The rows are grouped in 4 different ways at once. Each group adds its own fixed numbers to the row, and there is some noise. The rows also spread widely along 13 directions, which tell nothing about the answers.
Some rows, each with its group in each grouping after it:
[  5  17  -1  17  16 -14 -10   4   6   7 -24  -4  14 -12 -13  -5  32   8
  -9  -4  -8  -3  12   0  24 -11   1  39 -11   4 -21  -8  27 -23  -5 -13]  (4) Tugo zote K_761
[ 16  18  12   6 -17 -16   9   2   1  15   3  16 -16   7  -1   2 -19   3
 -10  40  -6   4   2  11  -7  -6  -6 -41  -1  14  25  17  -2  14  16  14]  (3) mefib tiri K_743
[ 10 -12 -17 -46  22  32  -9 -22  21  -1  23  11  16  16  10   5 -39  -7
  -8  14 -14  20  10   0 -19  18 -12  -4  18  -7  14 -27   6  54  -1  17]  (1) Tugo tiri K_743
[ 12  21   2   2  -1  -3  13   4  21   6  11  15  14   3   1  24  -3   8
  -8   4  -1  -9   5  11   6  -2  -3   2   5   2  -9  -5   1 -14  21  -9]  (2) bisob zote K_430
[-48 -48   4   8  -3  -9 -43 -21  13   0   0  -9  24   3  20  17  11 -19
  -6   5  -9  11  14 -18  16  17 -29 -32 -17 -18  30  29 -14 -13  23  31]  (3) mis gide K_761
[-18  17   3  19  13  -2   8  -8 -12  -2 -23 -32 -20   6   5 -38  36 -13
  20   5  17  21  -4  21  20  31 -11  18  -6  10  10  10  27 -34  18 -17]  (2) bisob gide K_430
[ -1 -21   9 -14  -3  11   8 -17  -2   2  15  -6  -4   8   8 -11  -9 -35
   6 -21  32  23 -24  24   5  45 -42 -21  17 -10  16  11  -6  10  36  13]  (1) mis zote K_761
[-17  12   6  -3  -9  31 -45 -18 -24  32  15 -14  -5  -1  30  13 -22 -25
   6 -18 -13   0  25  -9 -20  29  20   1  -1  12  10  18  26  -2  -9 -31]  (0) mefib zote K_761
[  7   8  -1   5   6  -6   2  -6   2  11  -4  16   5   6  -5   4  13  -1
  -2   3  -3   3  -3  13   9  -1  13  13  -7   4   0 -10   3 -18 -14 -20]  (0) Tugo zote K_743
[ -8   2  -5   7   6  -2   8 -23   3  21 -14   4 -23   0  13   4  14 -20
   7   0   5  35   6  23  -4  15  -4  -2 -31   9  13  11  12   9 -19   3]  (5) bisob zote K_761
[  5  15 -21  -3 -25  -4 -10  -3 -36  40   8  -7  -6   2 -16 -45  -8 -15
  -1  15  18  -5   6   4  11   4   0  18  25  32  19  10  32  18   7 -21]  (4) mis tiri K_761
[-40   5  -7 -14 -41   9  -6   5 -31   5  12  16 -23 -10 -24 -10  -1 -47
  -5 -11  -2  19   0  15   8 -12 -19 -20  -4 -23 -29 -20  27  -1   3  16]  (5) bisob zote K_761
[  4  -8   3 -22 -11  15 -14  -2  -6  -8   4   9  14  -3  -1   9 -13 -22
  -4  16 -10  20   3  -4 -13  -8  10  15   7  -8 -13 -26  -2   1 -10  -4]  (0) bisob zote K_761
[  5  35  11  12 -17  14 -28  -5 -11  47  21  27 -10  -4  24  40 -46   6
   1  -7 -24 -14  20   2 -22   4  32 -29 -27  15   2  26  23  -2 -29 -15]  (4) mis zote K_743
[ 29  16  -2  13  -5 -10  -2   9 -15  20 -15   0 -19  -8  -9 -38  -1   5
   5  -1  16  -1 -12  15   6   2  -7  11 -10   5 -13  23  25   5 -15  -7]  (2) bisob zote K_761
[-23  15   7  10   4 -17   3   4  14 -12  -7  15  -6  -2  -1   4  14   4
  -2  14 -11  11   3  17  12  -2 -11  -9 -30  -2  -4  -8   6 -24   8  22]  (5) bisob zote K_743
[  6   7   0  14 -10 -17 -15  17   4  16   8  28  10   2 -17  -9  -5  15
 -16  -8  -6 -29 -14   2  20 -14  -6 -10  -2 -12 -14  13   6 -13  -1   2]  (5) Tugo zote K_743
[ 30  29  21 -10   6  -4  18   7  14   0  11  13   4   6  14  -6 -42  20
   5  22   5   8  -6  18 -17  25   4   8  16  24   3  -3  10   8  28  -3]  (5) mis gide K_761
[ -2   2  -3 -11 -13  11   2  -9  -8   4  -9 -18  -2  -7  -7  -1   1 -29
  -7  29   5  30  13   4  -9   0 -16 -15   9   0  10   5  19  18  16  11]  (4) bisob zote K_430
[  4  19  -2  -3   8  19  -5  -6  -8  12   4  -9  -7   5  -6 -17  -4 -12
   0  -8   5   8   4  14   1  28  -7   2   7   1   4   0  32   7   3  -7]  (1) mis zote K_743
[  1 -42  15   5 -11 -29  -7  -7  23  -5 -22   7  31 -14  -3  24  23 -15
 -24  33   4  21   0  -8  14 -27 -21 -14  -3 -13  12   6 -39  -2  15  25]  (3) mefib zote K_743
[ -1 -16  -6  -4   4 -31  33 -10  16  -5  -9  15  -4  13   2 -16  13  -1
   9  19  23  20 -17  28  21  10 -28 -13  -7   0  22  -1 -17  -8  25  16]  (2) Tugo gide K_430
[-25 -14  -4 -25   6   5  -5 -20  -8   7  18  18 -19   2  29 -19 -19 -17
  26 -31  23  14 -19  32  12  39 -18   5 -21   6   7  -7  -2  -7   0  -1]  (2) mis zote K_743
[  3  -6   9   1  10   1 -13   7  17 -20  -9  21  23   3 -16  22   8   3
 -14   1 -27   3  -4  -1  13 -20  -5  -2 -14 -32 -28 -22  -2 -25  -8  16]  (4) Tugo zote K_761
[-24 -12  -7 -11 -29   3 -22  -4 -21  16   2 -25  19 -18  -8 -13  11 -41
 -15  17  14  16  17 -13   5  -1 -16  18  33   7   6   0  18  13  30  -6]  (5) bisob zote K_761
[ 11 -25  -4 -12  19  -9 -15   2  10 -29 -18   3   6  13  -7 -43  -2  13
   0  34   1  10 -19   6   9  -2 -24  -6 -10 -11  24   4 -13   3   0  35]  (4) mefib zote K_743
[ 10 -18  14 -15   1  16   7 -17  27  -1  31  27  28  22  17  53 -25 -12
  -4 -11  -4   7 -14  15  -4  18 -11 -28   8 -13  12  -6 -34 -10  23   6]  (4) mis zote K_761
[ 19  14   5  -6   2 -13  -1   7  16   2  15  15  24  -3  -2   1 -15  18
  -8   2   5 -16   2   4   6   8  -2  24  14  14  -8  -8   4  -8  27  -8]  (0) mis zote K_761
[ 18 -16  -2 -14  -1  -7  28  -9  20  -1  14  27   5  10 -17   3  -1 -12
  -8  -6  13  11 -24  26  14   6 -29 -12  11 -11 -11 -16 -11  12  20  17]  (0) mis tiri K_761
[  1   6   2   3 -12 -13  -9   6   2  15   6  17  14  -3  -7   5  -5   0
 -14   5  -4  -8   2   0   8  -8  -3  -1   6   0  -4   3   5  -4  10  -1]  (5) Tugo zote K_761
[ 41  18   1 -11   5  11  24   1   5   1   7  18  -3  18 -11  -8  -9  -2
   3   9   8   8 -21  28  -6   5  11  18  13   6  -4 -19   0  -3  -7 -22]  (0) bisob zote K_743
[ 11 -25 -21   4   1 -31 -24  -3   6  31 -10  -1  22 -14  -8 -30  13   9
 -13  -5  21 -16   2 -10  28  -7 -25  26   3  10   8  29   8  16   5   4]  (4) Tugo zote K_761
[ 15  11  -1  -5  -9 -39  23  17   6  -4   5  44   2   4 -22 -20   3  15
  -3  -2  15 -17 -24  24  31 -17  -9  28   1   6 -17 -27 -15 -28  14  -9]  (3) Tugo zote K_761

New rows, each followed by its group in each grouping:
[ 15  20  16   1 -17 -32 -11  23  -7  10  11   9  14  -5   2 -30 -18  22
  -5  31  12 -32  -8  -7  14  -8   8  32  28  41  12   1 -11 -19  36 -24]  (3) mefib tiri K_743
[ 18  -2  -5  -1 -19 -24  17   4 -14  15   0  -3  -6  -2 -24 -49   5 -14
  -4   4  43   5 -20  20  20  16 -37  -1  24   8  15  17   8  14  33   8]  (1) mis zote K_761
[ 36   1 -11 -18  24   0  34 -15  56   5   8  35  10   5   0  40 -11  14
 -16  -8  -6  11  11  29  -3  -2 -24 -13 -10 -13 -10 -15  -2  37   9  26]  (2) mefib zote K_761
[ -8   2   7 -17 -18 -11   0  -4 -17   8 -13  12 -17 -28   8  -6 -10 -21
   5  17   4  34   7  11  -2 -13  -3  14 -14  11 -22 -28  11  14  -7   8]  (2) mefib tiri K_761
[ -8  25 -18   6   1 -27  40 -17  10  23  -8  35 -35   5  -4   6  24  -5
   7  -8  13  16   9  47  19  -5  -7  -4 -38  19   8 -11   7 -12  -6   0]  (4) mefib zote K_430
[ -7  -9   3   4 -11  -9 -28   1  -9  17   3   0   0 -12  10 -18  -8  -7
   1  -3  12  -3  -5  -4   6  10 -12   0  -8   5   9  24   1   0  -1   5]  (1) bisob zote K_743
[ 25 -22  15   0   2 -15  16  -1  30 -13   0  26  40   8  -5  28   4   4
 -11  20   7   8 -22  14  15 -11  -8  -6   7 -13   1 -14 -42 -21  16   8]  (2) mis zote K_743
[ 29  -9  -9   2  15  13  -8   0   3 -11 -13   0   9  33 -17 -33  10   0
  -4  31  -6   1 -25   0   6  -6   9  17  13  -7  14  -4 -12 -12 -18 -20]  (3) bisob tiri K_430
[-29  27 -14 -20  13   2  27  -9  -9 -12   4  -5 -32   3  -9 -41  11 -14
  16  -8  12  25   4  41  24  32 -34  16  -8  11  -9 -37  46  -1  31  12]  (2) mis tiri K_761
[ 15  10  -7   1   8   8  11  -7   1   6   0  -2  -6  17  -1 -13   6  -5
   6   3   8   9  -6  23   5  17  -9   5   0   2  12   4  11  -2   4  -9]  (2) bisob zote K_761
[ 46  23   2   8   4  37 -20   1  -8  28   5 -15  21  11 -14   0 -15  -3
 -14  -6  -9 -13   4  -4 -10  10  17  14  34  -1  -8  16  34   9  -8 -35]  (4) mis zote K_761
[ 15 -15 -15   7  15  25 -30  -3  -2   7  -2  -3  26  29 -24 -30  12  -5
 -15   8 -10  -9 -18  -7  15   0   7  15  24 -16   7   2   8  -2 -20 -17]  (5) mis tiri K_743
[ 24 -10 -22 -27   5  -4   2  -1  25  24  34  52  26  17  -5  -1 -27  14
 -13 -12   2 -26 -18   8  13 -11   4  28  22   6  -8 -27 -17  18  -5 -15]  (5) Tugo tiri K_743
[ -1 -19  28  15   7  12 -36   3  -1 -12 -10 -18  28  -1   9   1  14 -15
  -2  -5   0   3 -20 -14  10  14  -2  13   6 -17  -5  11 -16 -37   4 -10]  (1) bisob zote K_743
[ 12  21  12   3 -18  -3  -5   7 -26  15 -15  10 -13 -12  -6  -8  -9 -11
   2  15   0  13  -7   7  -4 -13  15   3  -7   4 -15  -2  16 -11 -19 -15]  (4) Tugo zote K_430
[ 10  19   1   2 -18  -2  10   0  -2  19  15  20 -11  14  -3   9 -15  -4
  -4   7   2  -8  -1  19  -1  -1  -3 -32   3   6  17  13   0  -6  15  -4]  (4) mefib zote K_430
[  2  -1   2  -9  10  19 -21  -7   1  -2  -3 -11  -1   4  10 -10 -11 -10
   0   6  -7  12   5  -1 -10  17  -6   6  -2  -3   6   6  14   8  -2   0]  (3) bisob zote K_761
[ 36  -7  -3   1  -5  20  22 -20  21  38   0   4   8   2  -9  36   2 -31
 -26  12   0  28   2  12 -16  -6 -10 -28  22  -7   2  14   6  52  -3   3]  (5) bisob tiri K_743
[ 23  27  47  23  21 -18 -20  23   7 -19 -26 -17 -16 -24  19 -31 -20  35
   5  16   0   0 -12   0  -8  26 -21 -15 -24   5  -7  39  20  -8  19  31]  (1) mefib zote K_743
[ 33  -3   9   3 -14  -8   4   2   8  12  -1   7  38  -1 -17  14  -1  -6
 -23  31  10   5  -1  -3   2 -11   3   2  31   3  12   0 -15   6  14  -6]  (1) mis zote K_743
[ 25  12   0  10  24  -6  17   7  25  -1  -1   7   2  11 -15 -11   9  19
  -9 -15   3 -13 -17  25  22  14 -32 -14   0 -18 -10  10  17  -4  20  12]  (2) Tugo zote K_743
[ -8   4 -31   8  -6 -15 -15  -7 -16  27 -14   2   0  -1 -21 -31  21  -3
  -7  19   4   2  18   5  22 -13   1  13 -13  15  22   8  26   3 -20  -2]  (4) mis zote K_743
[ 15  33 -10   5  13   9 -10   0  -4   2 -13   7  -2  18  -9 -14  -1  13
  -3  37 -23   7  22   7  -8  -5  28  11 -10  10  22 -14  19  -2 -28  -9]  (1) mefib zote K_743
[  2  14  10  -9  -6  -3 -19  18   0  -9  11  11  27 -11 -11 -11 -16   9
 -11   5  -2 -14   0  -6  11  -3  -1  24  16  -1 -20 -22   8 -16  17   0]  (1) mis zote K_743
[ 10  -9  -9  -5  -6  12 -13  -6  -1   4  -4  -4  19   8 -20  -4  14 -20
 -16  11  -1   4   2  -4   5  -9   2   6  23 -13   2  -5   2  -2   2 -14]  (0) mefib zote K_430
[-18   1   3 -21 -24  -2 -19  -5 -15   4   7  19  -6 -13   7   7 -22 -20
   0  15  -8  18  17   1 -12  -8   6  -4 -12   4  -4 -19   4   3  -5   7]  (0) mefib zote K_761
[ 27  13   5   8   5   0  27 -22  -7  24 -16  -3 -28   3   1  -8   6 -19
   6  20  14  39  -8  32  -9  20   2 -12  -7  20  15  10  17  20 -13  -8]  (0) mis tiri K_743
[ 41  -8  -3   4  23  -4  28 -12  21   8 -26   1  -1   0 -20 -15  30 -10
 -11  -7  23  24 -16  28  14   2 -22  13   4  -9  -6  -2   1  20  -7   4]  (1) mefib zote K_743
[-13  -6   1  -8  -7 -19   7  -8 -10   1 -18  14 -21  -9   0 -19   1 -17
   3  28   2  39  -5  16   1  -4 -15 -10 -21   6   3 -12   7  15  -7  25]  (5) Tugo tiri K_761
[-10  -9 -31 -24 -30 -22 -10  -5 -14  28   4  35  -5 -11 -13 -22 -18  -7
  -4  19   5   5  14   0   2 -27   7   8  -7   7  -3 -14  13  25 -24   2]  (0) Tugo gide K_430
[-13   9  -9  -4   3  -5  -3   4  -1 -13   1  20  -5  15  -9 -10  -1   6
   3   8 -15   2   0  14  15   0  -9 -11 -20 -16  -1 -18  11 -18  -3  15]  (2) Tugo zote K_761
[ 13 -23  -1 -16  -8 -10  -3   6   9   6  20  12  29   9 -10 -20 -10  -5
 -15   1  15 -13 -26  -2  18   3 -26   9  40  -3   0  -4 -16   9  37   0]  (5) Tugo tiri K_761
[  7   1  16  13  10  33 -46  -2 -27   8 -15 -24 -13   0   6 -29 -11 -13
   8 -12  -7   7 -16  -1  -4  27   2 -11 -12 -15  -4  34  33  -8 -28  -6]  (4) mis zote K_743
[-21 -13 -16 -23 -17  -9   1  -5 -25 -12   9  -2  -5  14 -17 -52   3 -25
   9  21  24  15 -10  18  16  18 -23   6  16   7  28 -16   4  -6  27   5]  (0) mis zote K_761
[ 40   3  19   3  -1 -24   2  -5   8  13 -24   8  13  -9  18  15 -16  11
  -7  55  -2  24   9  -4 -22  -8  19   9  -5  26  26  11 -16  15 -11  -8]  (3) Tugo zote K_761
[ 30  -4  22  35   4 -10 -36   7 -11  17 -31 -12   9  -7   4 -12   5  10
  -3   9  -4  -5 -14 -14   3  -1   8   0 -14  -2   2  45   5 -18 -24 -11]  (4) Tugo zote K_761
[ 21   5  22  26  26  -8   3   3  28  -2 -10  -7  25  11  -1   6  17  15
  -9   1  -3  -6 -11   3  16  18 -10  -1  10 -10   1  15  -1 -24  22  -2]  (1) Tugo gide K_743
[  6  -9 -14  16  -1 -26  11 -20   5  36  -8  14   9  10   1   7  27  -6
  -2  10  16   3   1  16  22  -4   1   4  -9  21  37  17 -15 -10  -6 -16]  (4) Tugo zote K_743
[ 25  15 -14  14  18 -20  -9   7   5   4 -28  -8  14   3 -19 -43  17  26
 -11  37   1   1  10   0  10  -3   4  35   2  20  16   8  27   6  -5  -2]  (5) mis zote K_761
[  1   9  -4  -5  14  26   8 -13  19  -1   8   4  15  20  -6  26   8 -14
  -3  -7 -18  12  11  14   3   7   0   9   8 -13 -10 -24  15 -11   7  -7]  (4) bisob gide K_761
[ 30  -1  24   4   2  -6   8  -3  16   8   4  27  13   3  20  26 -13   2
   5  -8   8   7 -19  12  -5   6  12  15  -9   7  -5  -3 -33 -20  -9 -16]  (1) bisob zote K_761
[ 15  -3  13   7  -9 -21  19   5  14   5  -4  12  -5 -11 -10   0   5  -4
  -6   0  19   6 -20  23  15  -3 -37 -24  -7  -6  -8  18  -3   0  23  27]  (4) bisob zote K_743
[ 14 -40   4   3  25   4   3 -29  24   7 -23  -6   6   0   6   4  30 -27
  -6 -11  14  36 -17  14  13  12 -26   1  -6 -15   4   3 -18  17  -9  12]  (1) mefib tiri K_743
[-18  12   8   4  -6   4  -7   8 -23 -17   1   6  -2  19 -18 -22  13 -19
   4   7 -10   4 -16   7  20   4   0   5   7 -12  -8 -32   4 -42   6  -9]  (1) Tugo tiri K_761
[  0 -11  17 -17  10   8 -11 -10  -1  -5   2   3   7   0  21   1 -15 -12
   9  -2  -1  17 -16   4   1  16  -5  18   3   5  -8 -18  -7  -8   7  -5]  (4) Tugo tiri K_761
[-17  14  -8  -6  -7  -7   5   2 -11  -5  -5  11  -7   3 -22 -14   8 -10
  -5  28 -13  13   4  12  16 -15 -10  -7  -4  -1  -2 -27  20  -5   6  15]  (4) Tugo tiri K_743
[  1  37 -11   9 -14  -4   5   8 -16  23   0  17 -16   7 -20 -20   6  -4
  -4  20  -8  -1   3  15   7 -16  18  14  -2  18  -5 -12  27  -6 -16 -17]  (5) bisob tiri K_743
[ 26  18   8  22   5 -25   2   4  28  15 -10 -10  13  -8  -4  11   7  21
 -26  24  -2 -11  25  -4   3   0 -23 -15   7  13  18  36  15  15  39  14]  (3) mefib zote K_761
[ -8   8   0  -2   7  -1 -25  -3   5   6   4  12  10   1  12  12 -13  10
  -1   1 -19  -6  14  -5   1   3   2   1 -18   2   2   2  11 -10  -5   4]  (4) Tugo zote K_761
[  0   4 -40   2  14  18   1 -21  22  30  13   2  15  28 -17  10  23 -11
 -19 -11  -8  -4  25  10  10   7  -9   5  11  -4  21   5  24  19   0 -10]  (5) bisob zote K_761
[  2 -16 -16 -30  -8 -10 -36   0  -6  23  10   7  25 -20   8 -27 -27   5
  -8   9   9 -14   4 -24   7 -11  -2  43  21  22  -5  -5   5  23   5 -11]  (4) Tugo tiri K_430
[-26   7  -5 -28   0  29 -23 -11 -24  -4  16 -13  -3   9  10 -23 -24 -22
  12   9   0  16   6   8  -5  30  -2   7   9  10  21 -14  24  -1  11  -5]  (4) mis zote K_743
[ 17  -5  -3 -11   6  -1 -19   7  -7  -6  -1  20  -1   9   2 -40 -18   9
  12   1   6  -2 -22   6   1   5   7  32 -10   2  -1  -8  -9  -9 -28  -6]  (1) bisob zote K_761
[-10 -51 -31 -31 -13 -18   5 -24   4   0  10  47   4  26   4 -10  -4 -18
  11  33  14  26 -16  21   6 -14   2  -1 -20   4  46 -21 -55   4 -29  12]  (0) bisob zote K_743
[ 20  17  15  -6   5  10  -2  -1  -8  12   3   5 -29   2  10 -23 -23  -6
   8 -13   4   3 -17  18  -5  21  -6   5   0   9 -11   4  17   9   1 -12]  (3) mefib tiri K_761
[ -1 -29  -9  -6   5   7 -23  -2  10  -4  10  16  23   8  -9  -7  -1  -4
  -7 -28   1 -11 -18   3  24   5 -24  -2   0 -33 -15  -1  -5  -9   0  10]  (2) mis zote K_761
[-24 -24 -20   2  -8 -12 -12  -7  -2  -2   4   2  13  22 -19 -22  26 -14
  -8  14   7  -7  -2   8  34  -4 -28 -17   6  -9  39   8 -11 -17  23  16]  (4) mefib zote K_743
[  4  -8 -10  -4   5 -17  -4 -15   5  22  14  19 -11  13  18 -20  -8   6
  10  -8  15  -9  -9  14  10  20  -9   9 -10  25  24  12 -10   2   5  -7]  (0) mefib tiri K_761
[ 28  -7  14 -19   3  -3  13  -5   7  10  -1   9  -3 -19  16  -6 -17 -10
   9 -17  29  19 -24  20  -3  12 -16  30   2  14 -20  -4  -5  11   8  -6]  (4) bisob zote K_761
[ 21  13  -8 -16  16 -12  38  -1  10 -29   3   2   6  38 -11 -40  -2  13
   9  51  23  12 -19  32   9  23 -15   7  24  24  53 -14 -14 -15  45   2]  (4) mis zote K_430
[ 23  -5  11  -3 -13   6  -4   1   3  17   5  -1  11 -15 -12   7 -14 -15
 -16 -15  12   4  -8   4   3   5 -28 -14  17 -12 -21  18  18  20  21  12]  (4) mis zote K_761
[-16   7  -5   3   9  -5   3 -10  -4   1  -8  15 -19  15   1 -16  18  -9
  11  12  -4  14  -8  20  16   1   6  16 -25  12   9 -18  -2 -25 -17 -10]  (3) bisob tiri K_743
[  6  16  15 -10 -16  19 -36  17 -24  -1  15   0   5   5   7 -22 -34  -3
   4   8  -3 -18 -14 -13  -9   6  18  19  21   5  -5   2   4 -23   3 -32]  (3) bisob zote K_430
[  0  10 -25  -4   8   8  16 -21  13  21  -2   3  -3   9 -17  10  18 -19
 -15  -3   0  16  21  16   5   8 -18 -16   2 -11  10  -3  26  26   1   5]  (1) Tugo zote K_430
[  1 -33  -1 -18  -4   9  -6  -4   2 -11   5 -24  20   5  -4 -24   1 -24
  -7  17  23  13 -17   3  11  18 -43 -14  32 -16  21  13  -7  15  42  20]  (2) bisob zote K_743
[ 10 -21 -14 -13  -7 -22   7  -7  -4   2 -15  31 -15   1  -3 -27  -1  -7
  12  16  18  25 -20  23   8 -15  -9  10 -30   6   9  -6 -18   4 -29  16]  (4) bisob zote K_761
[  8   0   3 -18  15  27 -17   0   3 -19   3  -7  16  11  -8 -10 -13 -10
 -10  13 -20  13  -1  -8  -5  11 -11   1  20 -21 -10 -24  16  13   7  11]  (1) Tugo tiri K_761
[ -3   5   4  -6  -3  21   4   0 -14 -17  -2   0   9  26 -19  -7  11 -29
  -4  20 -11  21 -14  14   4   4   3  -2  22 -19   5 -28   3 -21   7 -12]  (5) Tugo zote K_761
[ 12   6  16   9  -7  -8  13  -1  -3   0 -14  10 -19   2  -7  -1   7 -16
   0  16  -1  23 -15  17   2  -5  -6  -9 -13  -1  -9  -2  -2  -8  -6   4]  (3) bisob tiri K_761
